The rows are grouped in 2 different ways at once. Each group adds its own fixed numbers to the row, and there is some noise. The rows also spread widely along 4 directions, which tell nothing about the answers.
In the rows, 128 means zero.
Known rows, each followed by its group in each grouping:
[ 96 141 174 131 136  71 156 118 123 134 165 115 174 125 201 150 114 116
 127 137 142]	K_218 (0)
[164 158 105  89  87 149 159 171 123 149  88 160 151 147 108  87 140 146
  74 104 128]	K_218 (4)
[148 147 133  91  99 151 136 128 123 140  85 141 154 146 116 111 143 175
 116  95 137]	K_838 (4)
[102 135 192 146 138  68 162  98 122 123 170 103 166 128 207 151 114 129
 134 139 155]	K_944 (0)
[174 161 167 129 125  95 133 134 110  95 111  94 184 116 174 132 118 148
 131  94 117]	K_944 (1)
[165 152 126  95 111 155 129 161 129 124  78  87 164  96 159 110 104  98
 130  80  84]	K_838 (1)
[117 141 139 122 104 108 172 117 133 135 137 120 137 140 138 112 106 139
  98 135 138]	K_944 (3)
[172 155 141  88  99 168 112 122 124 106  47  82 179  99 125 120 104 164
 146  77 100]	K_944 (3)
[175 155 175  92 105 155 102 100 109 101  54  98 190 107 130 133 136 189
 168  63 104]	K_838 (2)
[130 147 143 144 101  77 197 136 132 140 177 136 131 154 150  96 126 128
  78 137 140]	K_944 (2)
[132 162 103 114 103 109 172 173 139 141 120 108 160 120 157  98 104  84
  82 126  91]	K_218 (3)
[171 169 206 137 124  74 120  89 106  94 127 125 198 143 174 141 163 204
 128 103 169]	K_944 (0)
[127 163 138 134 107  72 162 118 129 127 143 128 159 151 162 114 141 150
  93 130 129]	K_838 (3)
[151 142 154  90 117 170 125 128 131 131  82  85 166  99 157 124  99 125
 144  93 120]	K_944 (0)
[186 171 101 125  94 105 176 185 134 132 129 126 138 138 153  79 116  97
  59 112 116]	K_944 (1)
[151 175 136 123 105  88 151 131 126 121 113 108 174 138 164 115 142 146
 107 111 110]	K_838 (3)

New rows. What belongs after each?
[114 121 140 102 113 152 168 131 142 158 135 111 124 120 150 110  89  98
 112 124 145]	K_944 (0)
[100 123 158 126 116 105 177 109 135 152 176 135 125 150 163 122 106 125
 101 147 173]	K_944 (0)
[133 151 176 125 122 106 138 118 118 107 105  60 194  91 192 147 113 124
 169  85  80]	K_838 (2)
[172 152 170 116  97 128 137 105 116 112 101 122 169 128 124 111 136 187
 129  89 134]	K_944 (2)
[162 152  92  89  97 168 161 200 138 154  99 126 134 116 124  77  97  71
  77 102  96]	K_218 (1)
[118 142 174 135 110  85 162 112 114 125 149 130 168 138 155 132 126 152
 122 128 132]	K_218 (2)
[174 166 150 103 115 130 126 148 117 106  72  83 195 106 160 127 124 152
 137  76 101]	K_944 (4)
[139 151 143 125 108  96 163 138 122 126 133 123 156 142 150 117 134 156
  98 116 147]	K_944 (4)
[167 158 109 124  92 101 189 151 139 155 160 161 125 175 139  74 146 121
  40 132 164]	K_944 (0)
[103 136 187 131 128  76 155  97 112 138 168 149 162 151 170 144 136 162
 115 146 177]	K_218 (0)
[181 169 148 112  94 118 139 126 121 113  93 118 177 130 137 107 152 160
 117  86 105]	K_838 (2)
[165 149 122 105 105 145 153 165 129 128 104 104 140 115 142  96  96 101
 101  96 108]	K_944 (1)
[126 128 172 100 120 146 139 117 115 121  92 101 169 109 145 138 103 162
 157  93 131]	K_944 (4)
[129 114 153  72 106 198 127 116 121 139  68 118 142 118  96 121 101 175
 148  88 141]	K_944 (4)
[126 139 172 146 119  75 166 103 112 127 169 151 132 163 149 121 124 166
  88 138 179]	K_944 (1)
[175 178 190 149 115  62 139 117 108  86 124  92 205 121 181 137 149 175
 140  91 115]	K_944 (2)
[135 154 143 138 100  72 178 105 128 131 158 156 138 174 133 102 144 181
  68 143 169]	K_944 (3)
[146 139 123 120 101 128 174 144 131 145 147 152 108 153 125  89 112 125
  68 128 158]	K_944 (1)
[124 161 127 129 118  83 174 159 129 131 135 108 165 136 182 118 133 111
 101 117 109]	K_838 (4)
[157 143 138  93 100 159 138 135 120 123  78 114 160 126 122 110 121 163
 123  86 129]	K_944 (4)
[168 159 185 117 123 114 110 110 110  99  87  80 205 102 182 144 127 159
 157  85 126]	K_944 (0)
[115 157 106 126 107  80 200 188 130 156 163 130 147 142 174 100 118  78
  66 138 117]	K_218 (4)
[140 156  93 119 100 118 189 176 153 144 127  88 138 115 157  91  88  66
  83 123  86]	K_944 (3)
[186 186 154 131  99  75 138 134 117 101 111 109 195 134 174 113 165 162
 112  89  98]	K_838 (2)
[124 152 156 128 125  89 164 143 123 114 128  80 181 110 197 140 111 120
 134 109 110]	K_944 (4)
[155 147 170 120  99 125 144 117 122 113 111 107 163 118 139 116 121 158
 134  97 121]	K_944 (2)
[142 133 120  99  76 153 174 116 138 167 133 179  99 177  82  75 144 165
  70 123 154]	K_838 (2)
[183 186 221 154 125  40 118  95  95  58 113  80 242 116 201 154 160 204
 163  85 118]	K_944 (2)
[144 180 113 131 108  70 171 174 132 119 129  98 187 116 185 111 117  90
  89 121  81]	K_218 (3)
[154 146 164 130  98 108 158 110 120 122 135 127 150 139 137 110 132 169
 111 111 141]	K_944 (2)
[168 164 132 113  99 116 157 155 123 119 101 118 169 133 146 106 133 148
  99  98 129]	K_944 (4)
[120 157 175 153 133  42 168 131 111 108 157  93 191 127 212 150 131 141
 124 125 128]	K_944 (4)
[148 134 123  94  99 161 159 139 142 156 115 135 121 137 127  92 111 119
  91 118 149]	K_944 (0)
[141 167 132 131 106  75 163 114 130 126 137 137 157 158 153 111 146 157
  88 126 132]	K_838 (3)
[145 172 158 131 126  69 146 139 112 103 114  88 204 126 200 141 149 146
 131  97 107]	K_838 (4)
[181 164 104 103  84 139 164 171 130 135  96 135 146 144 120  80 139 138
  73  95 128]	K_944 (4)
[113 130 149  93 121 167 135 132 139 120  73  46 172  69 159 133  58 102
 167  93  79]	K_944 (3)
[126 163 120 127 116  97 182 174 141 132 134  63 163  96 204 113  94  47
 120 106  55]	K_838 (2)
[128 133 150  98 110 160 137 111 127 124  87  92 155 104 128 125  92 149
 140 102 121]	K_944 (3)
[125 141 183 103 134 125 118  98 121 117  98  79 189 101 190 155 112 139
 171  97 118]	K_838 (0)
[ 98 153 166 135 140  70 159 140 121 114 134  67 192 107 222 157 111 109
 155 111  95]	K_838 (4)
[167 181 134 119 119  88 147 179 128 120 116  85 204 103 213 122 122  82
 112 102  87]	K_218 (0)
[163 172 130 111 105  93 152 173 117 123 109 132 186 136 155 112 148 139
  92 101 119]	K_218 (4)
[153 129 156  93  92 176 140 108 124 132  91 123 137 127  94 104 114 172
 129  94 138]	K_944 (2)
[157 166 150 128 113  84 158 147 117 112 120 106 177 130 176 122 139 142
 105 101 125]	K_944 (4)
[125 163 164 163 118  33 175 113 124 109 173 112 173 147 189 131 128 148
  97 139 139]	K_944 (3)
[ 80 113 199 137 123  78 166  69 111 135 179 174 129 179 134 144 138 217
 115 149 210]	K_944 (4)
[177 174  98 102  96 130 161 190 141 150 109 127 159 130 153  80 128  80
  70 108 107]	K_218 (0)
[172 182 142 123 107  74 147 156 110 110 114 140 200 149 160 117 161 169
  92 101 130]	K_218 (4)
[117 142 118 103 105 128 174 169 129 155 124 127 147 130 145 109 112 101
 100 119 120]	K_218 (4)
[147 163 144 120 122  97 154 156 119 111 111  79 184 108 186 129 118 120
 130  97 100]	K_944 (4)
[162 162 146 114 110 110 146 144 118 113 104 108 178 132 153 117 131 159
 113  95 130]	K_944 (4)
[120 145  86  99 101 138 195 181 144 168 123 123 122 141 143  85 112  75
  76 122 103]	K_838 (4)
[ 96 103 178 102 109 161 142  75 124 141 113 131 130 131 115 131 111 175
 157 111 145]	K_838 (2)
[147 162 130 111 115 110 161 166 131 142 131 118 170 125 176 108 117  93
  95 116 116]	K_218 (0)
[142 168 129 123 101  82 165 145 127 129 131 137 165 143 147 107 131 139
  83 127 125]	K_218 (3)
[154 139 150  97 111 157 133 122 127 133  97 108 157 114 145 116 112 138
 125 100 136]	K_944 (0)
[119 148 168 118 131  99 141 122 114 116 111  90 185 113 187 149 121 141
 158 102 112]	K_838 (4)
[152 167 105 111  93 103 178 176 127 145 126 154 153 157 133  86 145 126
  64 118 128]	K_218 (4)
[160 137  81  59  75 211 157 171 131 167  65 164 120 140  69  72 120 136
  78  96 132]	K_218 (4)
[122 128 179  83 125 163 106  97 109 114  63  87 185 103 150 156 113 177
 185  77 115]	K_838 (4)
[182 188 134 135 112  62 159 176 116  95 117  90 202 124 197 116 148 131
 101  95 102]	K_944 (4)
[103 159 170 145 133  36 168 134 112 118 166 118 192 140 202 149 135 138
 118 135 133]	K_218 (4)
[124 135 197 124 132 108 133  94 118 118 128  98 179 115 181 149 114 154
 154 115 149]	K_944 (0)
[141 149 172 119 118 107 141 118 111 107 110 115 178 131 153 136 134 179
 133 100 144]	K_944 (4)
